There are 9 hidden switches. A switch that is on adds its own fixed numbers to the row, and there is some noise. The rows also spread widely along 16 directions, which tell nothing about the answers.
Known rows, each followed by its switches (1 for on, 0 for off):
-26  26  6  -40  -12  -35  44  -28  11  -21  14  -13  -39  -1  2  -1  -20  -7  -3  18  36  0  -16  -25  9  9  -3  -6  31  -8  8 -> 1 0 0 0 0 0 0 0 1
-8  -27  -38  11  -3  19  2  -6  -6  -5  24  -3  6  -2  28  14  -15  7  -10  27  15  11  4  18  7  17  26  14  2  -17  2 -> 0 0 0 0 0 1 0 1 1
-2  -14  41  41  -24  -23  -5  27  -19  35  17  -14  6  0  -18  11  -2  20  5  -21  29  -18  9  29  -8  -12  -1  6  5  -28  -13 -> 0 1 0 1 1 0 1 0 0
-26  -21  0  -25  -4  -31  49  -9  26  5  52  24  -23  35  -31  21  -17  -46  -12  1  17  -16  -54  -33  38  2  54  -53  26  53  -11 -> 0 0 0 0 0 1 0 1 0
14  13  0  13  -19  -3  0  -1  19  20  12  13  6  -14  1  22  -10  -18  -6  -14  24  -12  3  -25  -43  -12  -15  16  19  21  -43 -> 0 1 0 0 0 0 0 1 0
0  -36  -25  -1  10  -8  19  28  -14  26  59  6  -2  14  -9  1  -40  -18  -20  28  27  -35  -17  35  28  -38  19  4  -9  40  -38 -> 0 1 1 0 1 1 0 0 0
0  -32  -13  4  -1  -44  15  -32  4  12  8  22  -3  -23  4  34  10  -28  3  62  46  28  5  -3  10  -47  51  22  2  40  -8 -> 0 0 0 1 0 1 0 0 1
-10  -9  13  -9  -6  3  14  -11  -17  -7  -15  15  6  15  4  -10  -8  9  -12  0  24  0  9  -21  -18  -16  -11  11  -9  12  -18 -> 0 1 0 0 0 0 0 0 1
-24  37  48  35  10  -23  19  -6  -14  -23  -35  39  -4  14  -41  -6  30  -30  -13  73  -37  -17  -3  -5  1  -17  -40  35  36  3  -22 -> 1 1 1 0 0 1 1 0 1
1  -8  -1  43  -22  31  12  3  -8  9  -1  -12  28  32  -17  7  40  1  -3  -25  -1  28  -30  -14  8  11  4  3  0  9  -1 -> 0 1 0 0 0 0 0 0 1
-26  -15  48  -10  -10  -23  -13  2  -6  4  19  29  -14  47  -24  -27  -10  -27  -4  6  -9  -54  -14  60  19  14  8  -27  16  -34  24 -> 0 0 1 0 0 0 1 1 0
12  9  -32  15  -4  -1  18  23  -40  3  13  -52  6  -16  21  -19  -26  39  9  -8  61  40  -7  26  -6  -30  -22  40  -16  11  0 -> 0 1 1 0 0 1 0 0 1
-14  -25  -16  -10  4  1  -2  7  9  -12  23  9  -6  4  2  13  -27  10  -7  -5  13  -3  -16  0  -5  11  19  -14  -8  8  3 -> 0 0 0 0 1 0 0 1 0
8  -19  -1  -14  -48  -35  -6  -32  -11  12  18  -30  -8  -9  5  20  -25  21  20  -64  82  11  1  -43  -32  1  31  -23  24  -8  33 -> 1 1 1 0 0 0 0 0 0
-28  -38  24  -19  -9  -16  -6  -22  -30  -36  -9  -13  49  -4  -19  -15  -38  51  -13  21  22  -7  25  -28  -36  13  -5  -25  -11  -8  12 -> 1 0 1 0 0 0 0 0 1
11  -17  43  38  43  28  -9  27  -40  25  -3  21  -17  -7  23  -37  19  25  -6  12  -20  -10  26  40  30  -14  -16  30  -45  -12  -4 -> 1 1 0 1 0 0 0 0 1
-4  -32  -29  -46  -19  28  -1  -20  -16  -8  0  22  2  33  34  -32  -38  9  -14  -38  55  2  5  2  -30  -1  9  2  -33  15  9 -> 1 1 0 0 0 1 0 0 1
21  34  -33  -12  -3  5  25  -7  19  23  49  21  -42  15  6  10  -28  -43  -15  4  14  -1  -18  3  33  6  23  -9  22  9  -1 -> 1 0 1 0 1 0 0 1 1
3  3  8  -1  -11  -16  2  -8  -2  7  -4  -20  -7  -3  -27  5  6  -2  -1  6  -5  14  -10  0  19  -4  8  -16  -21  0  4 -> 0 1 0 0 1 0 0 1 0
0  25  19  -5  -1  -40  17  12  -20  0  10  -21  21  22  -44  -2  -42  6  -11  -14  8  -14  5  -25  -15  -27  -7  -32  2  9  -12 -> 0 0 0 1 0 0 0 1 0
-23  -23  4  -41  -3  -10  24  12  -12  -13  33  -6  -2  29  -24  -28  -55  25  -13  -16  27  -11  -23  -2  21  15  18  -56  -12  12  14 -> 0 1 0 0 1 0 0 0 0
-2  -43  20  10  7  6  -20  5  13  25  31  25  -36  -13  23  -3  20  -18  7  -12  3  -34  -23  45  -1  2  0  24  -14  18  -4 -> 1 0 1 0 0 1 1 0 1
11  -15  -18  38  1  7  -24  1  1  20  -5  8  -14  -3  10  21  35  -34  2  37  -18  1  0  63  10  -33  11  54  -20  -8  -6 -> 0 0 1 0 0 1 0 0 0
-27  -18  24  -21  -22  -13  23  -12  0  6  13  21  -23  41  -2  -4  -14  -11  -5  -23  36  -30  -11  -2  -1  -2  8  -5  7  -9  -6 -> 1 1 0 0 0 0 0 0 1
9  33  3  -6  -25  -17  19  5  -16  5  4  -44  18  19  -24  -12  -29  18  -2  -37  23  21  -4  -4  -15  -7  -15  -23  -12  -5  6 -> 0 0 0 0 0 0 0 1 1
-9  -25  -28  -38  -2  3  8  -28  -6  -12  -25  4  -14  20  3  5  -3  -21  -21  33  16  14  -4  -6  9  -48  13  30  -58  31  -28 -> 0 1 1 0 1 0 0 0 1
30  32  6  -6  -9  -18  -8  9  26  40  26  10  -24  -36  0  -2  -37  -22  -4  26  2  -14  26  59  -4  -11  -7  3  -5  -21  -10 -> 0 0 1 0 0 0 0 0 0
-44  -31  55  6  20  -22  42  25  -10  -5  -1  0  -24  -3  -20  -6  5  16  -7  17  0  -14  -34  -12  21  -26  -11  7  -29  39  -38 -> 0 1 1 0 0 1 1 0 0
-12  -25  18  -15  -3  14  -29  1  -20  -2  6  34  -10  11  20  -34  -17  3  -11  4  15  -50  15  44  -21  11  -21  13  4  -15  -2 -> 0 1 0 0 1 1 1 0 1

New rows. What belongs after each?
-8  8  -8  -40  11  -19  32  -6  -3  -3  18  14  -63  -2  12  -23  -22  -14  -2  10  36  1  -24  10  34  -16  8  1  -4  26  12 -> 1 1 0 0 1 1 0 0 0
8  11  16  44  -2  1  -15  14  -47  5  -6  15  37  2  -4  -11  -25  20  -8  13  15  -17  40  -1  -33  -13  -20  17  30  -14  -12 -> 0 1 1 0 0 1 0 1 0
10  -16  -30  16  10  41  -12  18  -9  1  19  28  3  19  6  -26  -8  -13  -16  25  -16  1  -18  56  18  5  9  17  -13  6  7 -> 0 1 1 0 0 1 1 0 0
3  16  -36  -12  4  21  -3  8  -5  -22  -12  -11  -36  -2  34  -20  -18  25  7  -24  22  34  -12  28  -12  -2  -17  36  -32  -20  28 -> 1 1 0 0 0 0 0 0 0
-16  6  27  -14  -6  -30  17  8  -27  3  3  9  13  26  -28  -23  -41  0  -19  30  24  -32  18  18  -2  -29  -18  -5  -4  -2  -26 -> 0 1 0 0 1 0 0 1 0
-8  2  12  29  15  20  16  17  -3  -9  14  36  16  -2  -1  0  -20  28  -12  9  -6  12  5  -25  -7  31  4  -16  24  3  6 -> 0 0 0 0 0 0 0 0 1
5  -29  -11  -34  -31  17  -37  -44  7  5  -12  23  1  22  11  10  -4  -20  -12  -17  9  -20  22  -1  -28  9  21  -12  -19  -14  8 -> 0 0 0 0 1 0 0 0 1
14  2  9  44  40  5  -31  19  -48  -1  -18  41  -3  13  -7  2  2  4  -6  7  -34  -7  30  1  -3  -28  0  13  -9  4  1 -> 0 1 0 1 1 1 0 1 1
-7  -21  -7  11  10  -6  10  -1  -19  -7  13  -22  15  9  -7  18  -9  20  -8  4  6  16  -3  -25  11  -8  25  -10  -16  6  -4 -> 0 0 0 1 0 0 0 1 1
-38  -23  -18  -26  -10  -26  8  -5  1  -49  -8  -18  21  41  -36  0  -15  0  -2  12  5  6  -42  20  -16  -13  -1  -4  -22  13  11 -> 0 0 0 0 0 0 0 0 1
4  -12  -4  32  7  -19  -10  18  -21  -4  -5  25  7  25  -16  28  -25  14  8  -30  6  13  7  -21  -25  -37  24  -6  -7  8  7 -> 0 1 0 0 0 0 0 1 0
-13  -17  -17  41  20  -30  -9  12  -52  -15  -5  -4  -8  5  3  27  -9  16  4  45  12  -2  22  15  11  -50  13  39  9  -23  -2 -> 0 1 0 0 1 1 0 1 0
-18  -20  18  -52  -26  -8  2  -46  31  0  3  26  -5  -26  19  -28  -1  -24  -9  49  43  -6  0  26  -5  27  3  -1  -1  6  1 -> 0 0 0 0 0 0 0 1 0
-10  34  -15  -22  -11  -8  14  -34  -7  -36  -23  -5  -4  -30  24  1  -28  7  -18  51  41  16  19  -48  -32  -2  -25  39  33  -9  -20 -> 0 1 1 0 0 0 1 1 0
-5  -25  -5  29  -6  -19  14  17  -8  10  39  1  24  -12  -17  22  -36  20  1  7  25  6  0  -6  -6  1  25  -20  16  12  -13 -> 0 1 0 0 0 1 0 1 1
-10  -34  1  26  15  30  20  33  -9  24  33  -36  -20  8  20  2  10  24  -8  -12  -3  0  -20  34  51  3  20  13  -44  -20  -11 -> 0 0 0 1 0 0 0 0 0
11  -11  -50  -29  -7  22  15  -38  -16  -6  7  -1  6  49  13  -6  -5  -26  -24  -2  29  24  -11  -20  19  -18  38  3  -28  23  8 -> 1 0 0 1 0 0 0 1 1
4  5  6  -23  -2  11  2  -15  39  13  1  -1  -18  -35  7  11  7  -27  -17  1  -13  -16  -8  -27  -24  7  -20  6  -23  39  -50 -> 0 0 0 0 0 1 0 1 0
-9  13  -31  -2  6  23  24  10  15  -17  -7  3  28  33  -32  18  -23  -18  -38  27  -41  -2  -13  -22  -16  -20  -14  13  -31  29  -55 -> 0 0 1 0 0 0 0 0 1
-20  -11  34  -25  25  21  31  6  -25  -16  12  38  -6  19  9  -53  -19  21  -18  -16  30  -10  -26  -49  11  17  -12  -24  16  56  4 -> 0 1 1 0 0 0 0 0 0
-9  9  10  7  -13  25  6  2  -17  -3  -26  21  -4  25  1  -10  -13  21  -13  -18  6  23  15  -7  2  14  5  -7  -20  -28  7 -> 0 1 0 0 1 0 0 1 0
12  7  -6  16  7  -15  13  5  14  9  11  4  2  -38  -25  11  -11  -4  -5  41  -9  33  1  2  16  -3  24  -15  -11  18  -6 -> 0 1 0 1 0 1 0 0 0
16  31  -44  -13  -18  22  4  -21  15  -28  -18  -4  24  19  -17  -19  8  -13  -4  -18  7  63  -42  -11  -20  17  -4  -7  -15  33  36 -> 1 0 0 0 0 0 0 1 0
31  8  -2  -30  21  -5  -21  3  -18  22  19  64  -23  -5  21  -5  -88  4  -21  -12  22  -34  61  -17  -30  -31  17  -22  -2  10  -3 -> 0 0 1 0 1 0 0 0 0
30  47  -31  -2  49  3  24  17  -36  0  31  23  -39  -2  17  -18  -59  -4  -18  23  -4  -1  18  -18  27  -29  0  3  14  22  -3 -> 1 1 1 0 0 1 0 1 1
22  20  17  16  -33  -19  -19  0  26  25  7  7  14  -11  -45  8  6  -20  10  -12  -9  11  -9  36  -18  13  -4  -23  1  3  16 -> 0 0 1 0 1 0 0 0 1
-13  10  2  -59  2  -15  11  -17  16  -14  19  42  -5  28  -26  -25  -62  -36  -29  34  -16  -46  9  18  -10  7  -2  -37  -9  6  -13 -> 1 0 0 0 0 1 0 1 1
24  18  -24  -12  -34  13  8  -1  23  18  4  -12  -8  -49  26  -21  -5  9  3  0  66  53  -14  37  -21  2  -22  35  -20  16  -2 -> 0 1 0 0 1 0 1 0 0
13  -1  -5  50  27  -21  -30  25  -35  -15  -6  0  2  -19  0  9  -4  34  23  17  -8  18  16  30  -17  -28  -7  26  6  -17  29 -> 0 1 0 0 0 0 0 0 1
16  -16  -34  13  14  25  1  -17  -39  2  19  26  -9  35  23  -13  12  -15  -17  27  24  17  -6  15  52  -9  49  13  12  3  43 -> 1 0 0 1 1 0 1 0 0
24  -22  -54  0  -4  3  -31  -14  -28  -4  17  -32  3  17  4  34  -16  5  -4  -20  5  -7  8  -26  -10  -24  25  -1  1  -3  7 -> 0 1 0 0 1 0 0 0 1
27  6  -23  23  8  23  -12  10  -40  18  -10  2  7  18  7  -2  -5  6  -12  -13  5  20  23  14  2  -33  10  20  -35  10  2 -> 0 0 1 1 1 1 0 0 1
25  42  -19  3  1  10  3  25  1  12  28  43  1  3  0  -33  -44  -6  -7  13  23  19  2  63  -4  6  -10  0  15  4  23 -> 0 0 1 0 1 0 0 0 1
-40  -33  12  -10  -29  25  7  -30  4  -27  -41  28  31  12  4  -6  2  13  -24  42  18  10  14  -8  -25  21  -1  19  -17  -22  -18 -> 0 1 0 0 0 0 0 0 0
17  -4  21  15  -18  -5  -16  -11  -30  11  -20  32  20  41  -17  -15  3  -10  -2  -34  20  -6  8  -8  -29  -31  0  -1  3  13  18 -> 1 1 0 0 0 0 1 0 0
-4  -15  6  16  -10  -11  8  23  3  16  32  7  13  -11  -4  17  -33  19  0  -33  41  -7  -2  -12  -40  -3  1  -2  8  21  -30 -> 0 1 0 1 0 1 0 0 1
-10  -28  73  -12  -5  -48  -27  -26  -16  22  2  31  -56  -14  6  -7  4  -1  21  1  18  -32  28  16  23  3  32  -30  20  -40  45 -> 0 1 1 0 0 0 0 0 0
-13  -3  39  -3  -26  -49  -30  -33  -1  2  -13  -34  -52  -52  9  8  25  5  32  15  18  -4  11  26  3  18  2  6  24  -58  38 -> 0 1 1 0 0 1 0 0 0
10  -1  8  21  10  5  -2  4  -7  24  32  5  -22  4  13  -5  12  -18  0  12  -1  -11  -10  33  34  2  8  8  13  -5  8 -> 0 0 1 0 0 0 0 1 1
5  26  -35  -5  12  1  1  -10  -45  -20  -25  -4  -16  32  26  1  -28  -1  -17  23  15  -1  28  -3  -9  -53  -5  47  0  -22  2 -> 0 0 1 0 0 0 0 0 0
-1  20  32  -4  1  -21  17  -5  -41  8  6  15  -23  13  14  -8  -34  17  -5  -17  43  -19  29  -43  -5  -19  -5  -3  41  -8  0 -> 0 1 1 0 0 0 0 0 1
-42  -44  14  -14  11  -12  19  3  11  -29  5  15  17  15  -33  -6  -8  0  -16  47  -12  -22  -28  10  -2  -8  -10  3  -33  28  -33 -> 1 1 0 0 0 0 0 0 1
27  32  8  45  -29  10  10  -2  -21  19  -25  13  47  30  -33  25  5  -9  -17  -41  -1  12  16  -75  -49  -28  -10  -3  21  32  -33 -> 0 1 0 0 0 1 1 0 1
-10  4  10  18  -7  7  -6  8  -33  -7  -31  -16  13  6  -7  -13  -8  34  -10  5  -4  1  29  27  -18  -11  -25  22  -38  -35  0 -> 1 0 0 0 1 1 0 0 0
7  20  -6  -18  -18  -8  -14  -18  2  2  -3  -7  -5  0  -10  4  -10  -23  -16  14  6  -26  14  -2  -22  -9  -16  12  6  -9  -24 -> 0 1 0 1 1 0 0 0 0
2  -3  -36  16  10  -17  4  32  -3  -5  52  -12  -2  7  -14  30  -52  5  -5  -3  3  -29  -15  -2  -13  -19  6  -3  29  1  -19 -> 0 1 0 0 0 0 0 0 0
38  44  -5  23  -12  25  -18  10  1  35  4  19  -29  -3  14  2  -5  -6  1  -52  -6  7  19  11  -10  18  2  -10  11  -21  23 -> 0 0 0 0 1 1 0 0 0
13  49  -39  -33  -33  18  6  -11  -5  -10  15  -50  -25  48  13  -19  -7  -19  -8  -64  27  -7  -41  -2  -14  12  -24  4  28  -11  23 -> 0 0 0 0 0 0 1 0 0
11  5  -33  -32  -8  10  -2  -9  38  16  9  57  -11  8  8  -1  -34  -49  -24  43  10  -7  9  55  -12  -20  4  22  -36  17  -32 -> 0 0 0 0 1 0 0 1 1
-6  5  12  -1  -13  7  -1  -16  9  -6  -9  -4  -9  -10  3  4  18  -5  -8  9  -3  -7  -10  -18  -18  10  -23  21  10  1  -21 -> 0 1 0 0 0 0 1 0 1
5  -22  -20  6  -1  -7  6  -21  -7  -2  11  -10  0  1  -4  35  -3  5  -6  4  12  24  1  -48  11  -11  44  -11  -3  11  -1 -> 0 1 0 1 0 0 0 0 1
-35  0  15  -1  -49  -68  1  -11  14  -8  10  -9  2  -15  -17  7  -10  -14  21  26  73  -5  -15  56  -36  1  -10  24  37  -27  -1 -> 0 1 0 1 0 1 0 1 0
7  1  -6  46  11  -9  -6  -4  -28  -11  0  61  -4  21  -14  35  0  -7  -1  3  -3  14  5  -55  0  -5  42  -17  63  18  26 -> 0 1 0 0 1 1 1 0 1
-10  6  4  34  1  -29  -3  -12  -26  -13  -30  12  9  19  -25  38  6  -15  -4  30  -13  7  16  -27  -11  -40  18  14  12  -2  -6 -> 0 0 1 0 0 1 0 1 0
14  -8  -13  20  33  -24  18  -9  -23  -3  4  -14  -32  -11  -13  48  4  8  0  -2  -8  25  -8  -90  30  -44  38  -11  -8  42  -5 -> 1 1 0 0 1 0 0 1 0
-19  -57  20  -40  -5  4  1  -12  18  14  15  30  -14  1  -9  0  -30  -1  -22  15  -1  -22  7  6  19  8  32  -33  -54  10  -23 -> 0 1 1 0 1 0 0 0 1
-4  -6  -45  -23  -56  -21  -20  -19  13  -14  25  -21  24  -33  14  -11  -55  14  14  26  80  29  6  73  -44  33  2  11  16  -41  28 -> 0 1 1 0 0 1 0 1 1
-45  -9  10  -48  7  -8  31  14  5  -22  28  -30  -29  -8  1  -37  -41  15  -16  31  11  -39  -25  33  15  21  -31  -2  -11  -10  -24 -> 0 1 0 0 0 1 0 0 0
0  -41  -19  -12  25  26  -10  8  4  -14  24  46  10  -12  10  -37  -20  2  -15  55  -10  9  -13  54  18  19  24  -10  -24  30  23 -> 0 0 0 0 0 1 1 0 0
-8  -41  25  -48  9  13  -4  -36  -5  -2  8  60  -11  20  18  -30  -15  -12  -25  -1  24  -31  9  -25  -1  7  28  -22  -11  28  8 -> 1 0 0 1 0 0 1 0 0
-15  -15  46  -11  -21  -24  9  -24  21  13  -47  58  -29  0  0  10  10  -10  2  12  16  30  18  12  -4  -26  33  2  -46  -10  9 -> 0 0 0 0 0 0 1 0 0
14  43  10  5  -1  -7  14  4  4  4  -8  33  -3  -35  16  -13  -42  23  -2  21  26  44  37  10  -21  6  -9  2  1  -16  11 -> 0 0 0 0 0 0 0 1 1
-19  37  19  19  5  -34  23  -8  12  -6  16  -34  -49  -34  7  33  14  -18  -2  43  2  -33  -17  -22  1  -9  -38  54  52  -17  -42 -> 1 0 1 0 0 0 1 1 0
-1  -14  -26  -14  21  17  -19  -5  -15  -28  18  25  13  29  -13  -18  -23  -17  -21  29  -34  -31  -7  8  3  16  14  -28  17  12  21 -> 0 0 0 0 0 1 0 0 0
2  -16  -8  -25  -28  -11  -10  1  14  27  4  -15  -25  32  11  14  -10  -22  1  -59  36  -21  -10  35  -29  -43  6  21  -48  -4  -20 -> 0 0 0 1 0 0 0 0 0
-7  -29  44  0  -27  -35  -38  -35  -20  2  -47  5  25  3  -26  10  4  4  4  -10  4  -13  41  -5  -53  -29  -4  -2  -41  -10  0 -> 1 0 1 0 0 1 0 1 1
-4  -31  -32  1  18  -3  -4  27  15  -9  39  -8  23  -16  -15  46  -65  21  -21  -14  -13  -28  3  -42  -49  -11  15  -17  -17  32  -50 -> 0 0 0 1 0 1 0 0 0
-13  -3  8  -32  -4  -11  6  -1  25  -10  5  -17  -6  -14  -16  -8  -15  -2  -10  9  -7  -16  -19  4  -18  0  -22  -9  -25  19  -19 -> 0 0 0 0 0 0 0 0 0
-10  -18  -28  -13  5  -11  16  10  -11  -11  30  10  0  15  4  16  -59  13  -11  -10  28  -9  -2  -22  -17  -15  28  -18  9  18  -3 -> 0 0 0 0 0 1 0 0 0
-32  -40  24  -2  -27  -32  22  -7  -1  6  -4  -12  -17  -10  10  10  3  27  19  -15  61  31  -10  23  1  -7  27  4  -25  -9  17 -> 0 0 0 0 0 1 0 0 1
-25  -36  43  -11  21  6  -10  33  -9  -5  20  -8  -10  -14  8  -31  -17  48  -1  -23  2  -39  -10  30  -16  16  -41  -4  -33  7  -10 -> 0 0 0 0 1 0 0 0 1
-7  -30  9  -23  0  -14  1  -11  6  -1  2  6  -8  -21  0  -6  -16  7  -4  28  15  2  4  10  4  -11  13  -5  -29  10  -4 -> 0 1 0 0 0 0 0 0 0
-33  -34  6  -47  -12  -24  31  -4  23  -4  8  -18  -5  -11  -8  6  -50  17  -19  28  22  -18  7  12  -13  -23  0  2  -64  -2  -43 -> 1 0 0 0 0 0 0 0 0
-5  16  -29  4  -2  35  35  15  -4  -9  10  46  16  16  11  -19  -45  7  -27  16  30  18  0  -5  -13  14  1  8  18  16  -15 -> 0 1 0 0 0 1 0 0 0
3  -17  10  13  14  0  -11  4  -13  12  20  -1  -25  -21  16  18  -10  20  -2  3  2  -11  16  -7  8  0  12  2  3  -11  1 -> 0 0 1 0 1 0 0 0 1
